The rows come from 4 hidden closed curves, with some noise, and rows from the same curve form a group. Each curve winds through 8 dimensions. The rows are also pushed far along 5 directions, which tell nothing about the answers.
In the rows, 128 means zero.
Some rows, each with its group after it:
[129 113 136 127 119 178 159 145 118  98 142 112 132 146 105 105 137  97
 139 138]	Z_354
[117 113 147 122 151  97 122 140 130 123 120 116 123 110 118 123 111 147
 138 135]	Z_316
[103 118 148 124 125 124 114 116 170 144 130 140 114 140 124 118  95 154
 143 105]	Z_316
[114 127 119 144 135 107  92 119 168 157 162 136 116 151 130 101  87 167
 125  90]	Z_316
[ 88 119 120 133 140 122 132 129 111 124 115  94 118 108 135 160 108 145
 136 144]	Z_760
[141 136 111 182 101 120 116 132  82 123 118 134 121 109 137 160 193  88
 120 147]	Z_760
[150 110 144 140 130 140 136 145 116 137 140 110 136 134 119 120 164 111
 141 154]	Z_316
[126 119  96 120 167 124 157 117 163 163 141 125 132 143 111 151  68 173
 126 126]	Z_695
[110 108 129 148 134 118 101 109 115 101 114 109 140 103 118 125 157 154
 146 137]	Z_316
[116 129 108  91 146 117 131 117 160 139 131 131 158 133 140 142  75 153
 120 100]	Z_695
[125 144 124  99 134 107 156 152 141 120 123 135 137 124 119 142 122 113
 121 119]	Z_760
[146 127 115 138 137 120 107 128 139 157 140 132 144 123 136 149 112 131
 135 121]	Z_316
[126 155 141  99 124 105 149 144 121 125 110 136 121 113 130 128  82 115
 107 130]	Z_354
[155 107 139 119 109 146 161 122 102 125 118 120 136 128 124 119 118 132
 102 141]	Z_354
[137 140 143  98 118 117 102 130 191 139 121 175 111 123 147 138 118 115
 137  78]	Z_760
[130 113 131 121 148 139 134 125 109 121 126 103 116 119 111 121 110 130
 130 131]	Z_354
[188 113 158 105 111 139 170 145 140 120 121 159 148 130  99 105 134  87
 117 133]	Z_316
[ 86 125 135 146 132 127 110 134 123 132 139 102 116 133 129 123 133 125
 146 134]	Z_760
[123 162  78 126 136 114 139 101 115 187 135 113 130 154 181 185 128 181
 102 142]	Z_695
[121 143 111 100 131 122 117 142 141 104 140 110 135 117 143 138 128 136
 132  94]	Z_354
[141 126 138 116 119 154 157 138 144 151 138 127 143 145 113 136  96 113
 137 132]	Z_760
[109 122  99 136 157 111 139 119 145 135 144 122 133 137 117 118 108 163
 112 129]	Z_695
[129 103 119 134 150 109 132 112 136 133 134 128 147 135 111 107 110 161
 116 129]	Z_695
[139 105 133 135 124 160 122 141 110  98 151  87 132 128 107 105 103 140
 154 119]	Z_316
[129 134 141 141 119 125 122 137 121 132 126 121 116 128 101 143 102 131
 159 122]	Z_760
[178 122 119 145 122 129 155 135  93 140 123 129 155 115 119 143 139 110
 107 165]	Z_316
[134 143 124 118 105 159 138 136 117 107 127 119 136 127 138 145 166 105
 135 127]	Z_760
[ 91 129  68 185 145 141  45  97 154 135 167 103 119 129 144 159 145 176
 178  84]	Z_695
[136 167 137 104 130 109 108 124 146 142 112 157 125 120 134 144 134 112
 138 114]	Z_760
[113 135 101 161 128 105  76 120 150 162 139 139 130 117 160 166 123 150
 133 106]	Z_316
[107 129 120 162 124 124  97  96  97 152 123 123 135 133 161 121 179 131
 113 157]	Z_354
[144 151 129 136 108 108 109 125 111 101  95 153 104  97 135 153 160 111
 132 120]	Z_695
[104 182 137  85 121 115 112 135 158 126 106 165 127 117 147 152 127  89
 133 100]	Z_760
[112 131 108 158 139 130  86 115 167 157 170 145 126 160 144  96 164 119
 126 106]	Z_695
[136 140 145 143 112 112 161 139 115 134 121 136 114 133 109 112 125 121
 112 162]	Z_695
[161 145 127 102 110 134 169 109 133 163 107 167 152 137 135 145 101 126
  89 142]	Z_760
[107 163  88 113 162  77 105  97  99 143  82 119 140  81 171 205 146 158
 120 148]	Z_354
[137 136 170  68 138 127 155 178 140  78 115 121 111 108 104 113 134  78
 149 116]	Z_354
[137  84 142 131 133 148 145 144  89  59 137  82 162 114  76  74 120 123
 141 139]	Z_695
[145 104 172 127  92 171 150 162 145 102 155 104 121 153  87  95 106 119
 173 116]	Z_695
[112 134 146 107 132 136 124 154 129  85 120  99 116 103 103 137  99 116
 176 115]	Z_695
[141 154 149 115 108 116 154 138 115 124 100 154 142 127 100 143 125  98
 131 138]	Z_760
[122 103 114 133 134 112 109 151 146  97 145 117 157 104 124 129 107 150
 135 102]	Z_316
[165 111 159 147 100 150 159 165 107  96 149 113 124 132  67  78  95  99
 136 134]	Z_760
[143 124 118 121 133 110 139 101 137 175 116 145 144 140 146 155 118 163
 109 139]	Z_354
[110 124 140 102 142 134 135 146 138 120 120 107 101 104 145 138 113 114
 134 133]	Z_760
[122 157 141  77 131 102 143 147 161 137 121 139 112 139 147 146 119 133
 132 111]	Z_695
[112 177 146 101 133  66 115 139 154 153  87 185  90  95 153 156 100  97
 105 118]	Z_316
[105 148 132  96 136 103 106 139 156 147 143 109 128 133 155 133  99 155
 138 102]	Z_354
[157 118 168  86 141 113 189 169 117 105 100 123 127 104  94 128 112 104
 126 160]	Z_316
[102 119 126 130 126 137 112 119 166 157 162 121 124 168 137 112  74 175
 139  97]	Z_354
[137 146 106 122 132 136 127  90  74 150  83 126 142 102 177 186 174 117
 107 176]	Z_316
[134 115 136 127 134 136 122 151 144 110 152 100 128 134  97 123 130 138
 173 108]	Z_760
[160 107 168 121 121 121 155 158 143 117 145 120 135 144  78  85 107 127
 150 130]	Z_695
[145 157 137  95 135 110 142 111 128 164  94 164 120 118 141 146  82 111
 100 138]	Z_316
[123 141 107 157 132 128 114 124 110 104 129 133 120 137 128 135 193 125
 145 137]	Z_354
[120 121 131 145 127 122 132 106 132 154 124 152 129 155 132 118 133 142
 118 146]	Z_354
[114 145 148  90 133 125 111 152 134  85 118 130 112 111 133 115 134  84
 143  99]	Z_695
[119 137 134 136 108 150 122 141 112  92 133 127 114 132 131 110 166  96
 134 123]	Z_354
[123 146 112 123 129 106 108  90 122 135  95 144 140 109 146 159 132 162
 121 127]	Z_760
[139 102 125 137 148 134 146 134 107  83 120 107 130 106  69 118  85 139
 147 132]	Z_354
[136 157 139  98 122 120 114 142 128 128 117 128 121 103 148 146 131  93
 129 115]	Z_354
[161 115 188  92 105 168 147 149 138 100 126 141 119 142 108  75 144  68
 143 124]	Z_316
[121 106  83 179 125 170 116 102  79  98 139  86 148 117 121 138 148 145
 136 144]	Z_695

New rows. What belongs after each?
[147 104 117 139 130 159 158 110  96 133 123 119 156 133 119 127 143 115
 111 164]	Z_695
[155 130 175  96 118 117 146 151 202 187 163 165 124 192 126  83 112 113
 129 106]	Z_695
[126 147 150  84 125 112 128 143 117  57  80 138 106  66 141 125 164  96
 118 128]	Z_760
[142 157 171  76 133  97 147 166 155  90  97 154  92  94  86 124  81  94
 144 102]	Z_316
[118 143 130 107 144 104 142 139 138 145 119 133 122 124 147 147 149 121
 116 141]	Z_316
[142 124 136 162  89 146 110 117 148 148 156 158 153 170 112 100 144 119
 134 104]	Z_760
[115 135 174  81 143  83 112 176 180 107 112 164 118  92 123 111  93  82
 138  98]	Z_316
[111 165 170  92 106 122 130 156 171 136 108 186 105 124 152 120 158  41
 114 117]	Z_316
[158 127 117 114 122 149 163 121 137 164 135 135 149 151 140 144 139 127
 108 142]	Z_760
[180 155 193 109  92 107 172 155 120 153 100 179  88 143 123 110 153  67
 107 159]	Z_695
[140  95 155 118 128 131 115 162 161  86 144 116 138 106  78 104  58 135
 173  89]	Z_316
[118 124 129  99 134 136 159 135 122  72 112 102 147 100  90 122  90 137
 138 127]	Z_316
[137 121 149 160 101 138 128 122  60  94 101 116 136 104 117 110 170  96
 125 173]	Z_695
[149 135 124 113 139 106 140 142 139 142 122 144 146 113 130 144 121 112
 115 133]	Z_316
[ 99 168 115  81 151 100 135 112 140 133  89 143 125 101 147 164  95 131
 112 125]	Z_316
[138 114 180 110 120 128 116 154 164 109 123 147  98 106 110  93 109  90
 148 109]	Z_760
[111 130 124 142 150 110 129 120 120 139 126 121 118 142 118 133 121 160
 144 150]	Z_354
[107 163 156  74 126 124 118 145 174 103 109 156 113 111 130 127 127  78
 146  94]	Z_316
[140 105 135  99 139 127 142 115 145 157 122 139 149 131 137 129  42 155
 109 124]	Z_316
[ 88 157 111  98 147  94  83  93 143 163  85 157 121  97 201 191 107 142
 115 117]	Z_316
[108 144 115 112 131 142 116 120 160 130 141 124 137 134 131 129 114 130
 140 101]	Z_316
[152 132 143  78 131  98 191 128  91 113  67 127 151  93 116 166  84 139
 107 167]	Z_695
[143 149 104 147 114 104 112 111 104 120 107 142 123 105 142 161 148 140
 119 126]	Z_695
[116 146 116 115 134  87 128 134 151 140 144 116 137 138 126 128  64 181
 128 106]	Z_695
[122 126 170  97 118 107 132 165 145  77 131 114 139 118  99  88 117 117
 158 110]	Z_695
[121 133 144 107 139 139 129 128 110 100 119 102 115 119 117 110 124 123
 145 132]	Z_316
[114 134 121 135 140 112 138 126 121 183 122 129 130 129 159 161 132 131
 106 165]	Z_316
[154 163 132  94 126 118 149 116 135 139 109 164 116 130 127 121 110 107
  98 121]	Z_316
[110 143  74 114 175 107 129  98  89 141 102  73 120  88 164 204 107 203
 123 157]	Z_760
[142 155 124 132 115 111 134 125 143 165 129 162 125 154 142 151 119 138
 126 130]	Z_354
[113 139 130 123 133 129 106 151 151  84 143 102 113 115 105 129 163 128
 179  95]	Z_316
[128 131 168 103 146  97 124 135 122 119  88 138 109  97 122 128 138 107
 139 147]	Z_316
[167 128 122 158  93 174 136 117 141 185 168 144 125 186 144 119 176 111
 116 128]	Z_316
[122 148 115 132 114 123 142 108 110 160 111 145 138 146 152 160 161 127
 105 147]	Z_760
[107 130 123 129 135 102 107 134 147 126 119 138 106  96 147 145 110 120
 122 111]	Z_760
[119 123 112 177 101 161 106 101 101 147 149 102 143 162 125 138 148 161
 153 130]	Z_760
[121 135 125 108 141 122 113 113 131 116 110 123 131 105 121 140  81 144
 141 113]	Z_316
[154 143 140 115 112 116 127 121 128 123 108 165 112 120 133 120 122 112
 105 115]	Z_316
[128 131 118 160 123 132 128 126 122 138 146 116  99 147 120 121 127 150
 133 133]	Z_695
[156 137 137 111 101 152 184 129 122 147 126 151 143 144 125 107  88 104
  77 149]	Z_760
[123 152 159  89 147  79 146 138 175 173 113 160  88 143 128 134  69 143
 126 120]	Z_695
[120 104 167 123 132 156 132 147 134 108 135  99 109 134  94 106 115 116
 177 131]	Z_695
[129 103 103 128 143 121 139 124 146 137 129 114 138 114 134 163 106 164
 127 123]	Z_760
[109 153 115 124 118 114  93 131 165 116 140 153 123 131 155 123 160 117
 128  87]	Z_695
[102 127 137 126 146  96  85 149 120  77 108 113 131  68 126 135 138 115
 157 121]	Z_316
[154 108 120 156 115 181 127 101  81 133 147  93 143 153 130 104 167 132
 130 156]	Z_316
[135 126 109 150 100 150 138 131 118 109 144 124 144 130 125 118 136 127
 108 123]	Z_316
[138 148 149  63 149 110 147 159 139  68  79 151 109  77 110 154 121  73
 143 109]	Z_695
[159 124 126 129 119 113 153 108  82 132  85 131 146 105 135 164 159 139
 109 171]	Z_354
[141 119 112 139 121 122 123 111 113 107 124 128 137 118 124 120 118 157
 112 119]	Z_316
[152 108 134 101 136 146 183 124 147 163 132 151 153 157 116 111  82 112
  93 142]	Z_695
[124 131 143 128 108 144 134 114 123 139 122 129 129 149 120 128 115 145
 137 130]	Z_760
[125 124 135 122 141 112 175 108 121 185 116 129 124 147 119 127  58 167
  91 167]	Z_316
[146 130 143  85 135 134 166 142 137 132 115 133 132 129 130 140 133 111
 123 140]	Z_316
[120 171 141  96 128  95 129 162 103  79  84 145 108  72 147 148 176  62
 114 139]	Z_316
[109 150 150 108 112 120 124 153 153  85 114 157 111 110 130 112 164  73
 132 112]	Z_695
[123 127 110 139 138 133 111 124 143 110 139 140 119 133 114 120 118 129
 136  99]	Z_354
[142 137 108 168 101 127 151 128  86 120 117 122 122 114 122 154 170 133
 108 158]	Z_316
[175 133 137 153 104 137 121 120 129 196 137 170 126 150 147 129 117  95
 103 138]	Z_316
[130 131 174 141 103 132  67 130 132 132 135 140 105 129 151  89 202  75
 145 112]	Z_354
[117 154 129  92 124 119 120 139 147  98 110 155 123 101 142 132 128  87
 117  97]	Z_354
[ 92 126 117 157 135 141 102 121 116 133 161  81 135 150 120 112 133 157
 155 130]	Z_760
[127 137 135 138 131 109 101 108 123 153 103 142 108 108 147 151 134 128
 128 138]	Z_760
[130  98 113 139 132 132 124 129 139 116 132 109 136 109 129 150 138 146
 143 120]	Z_760
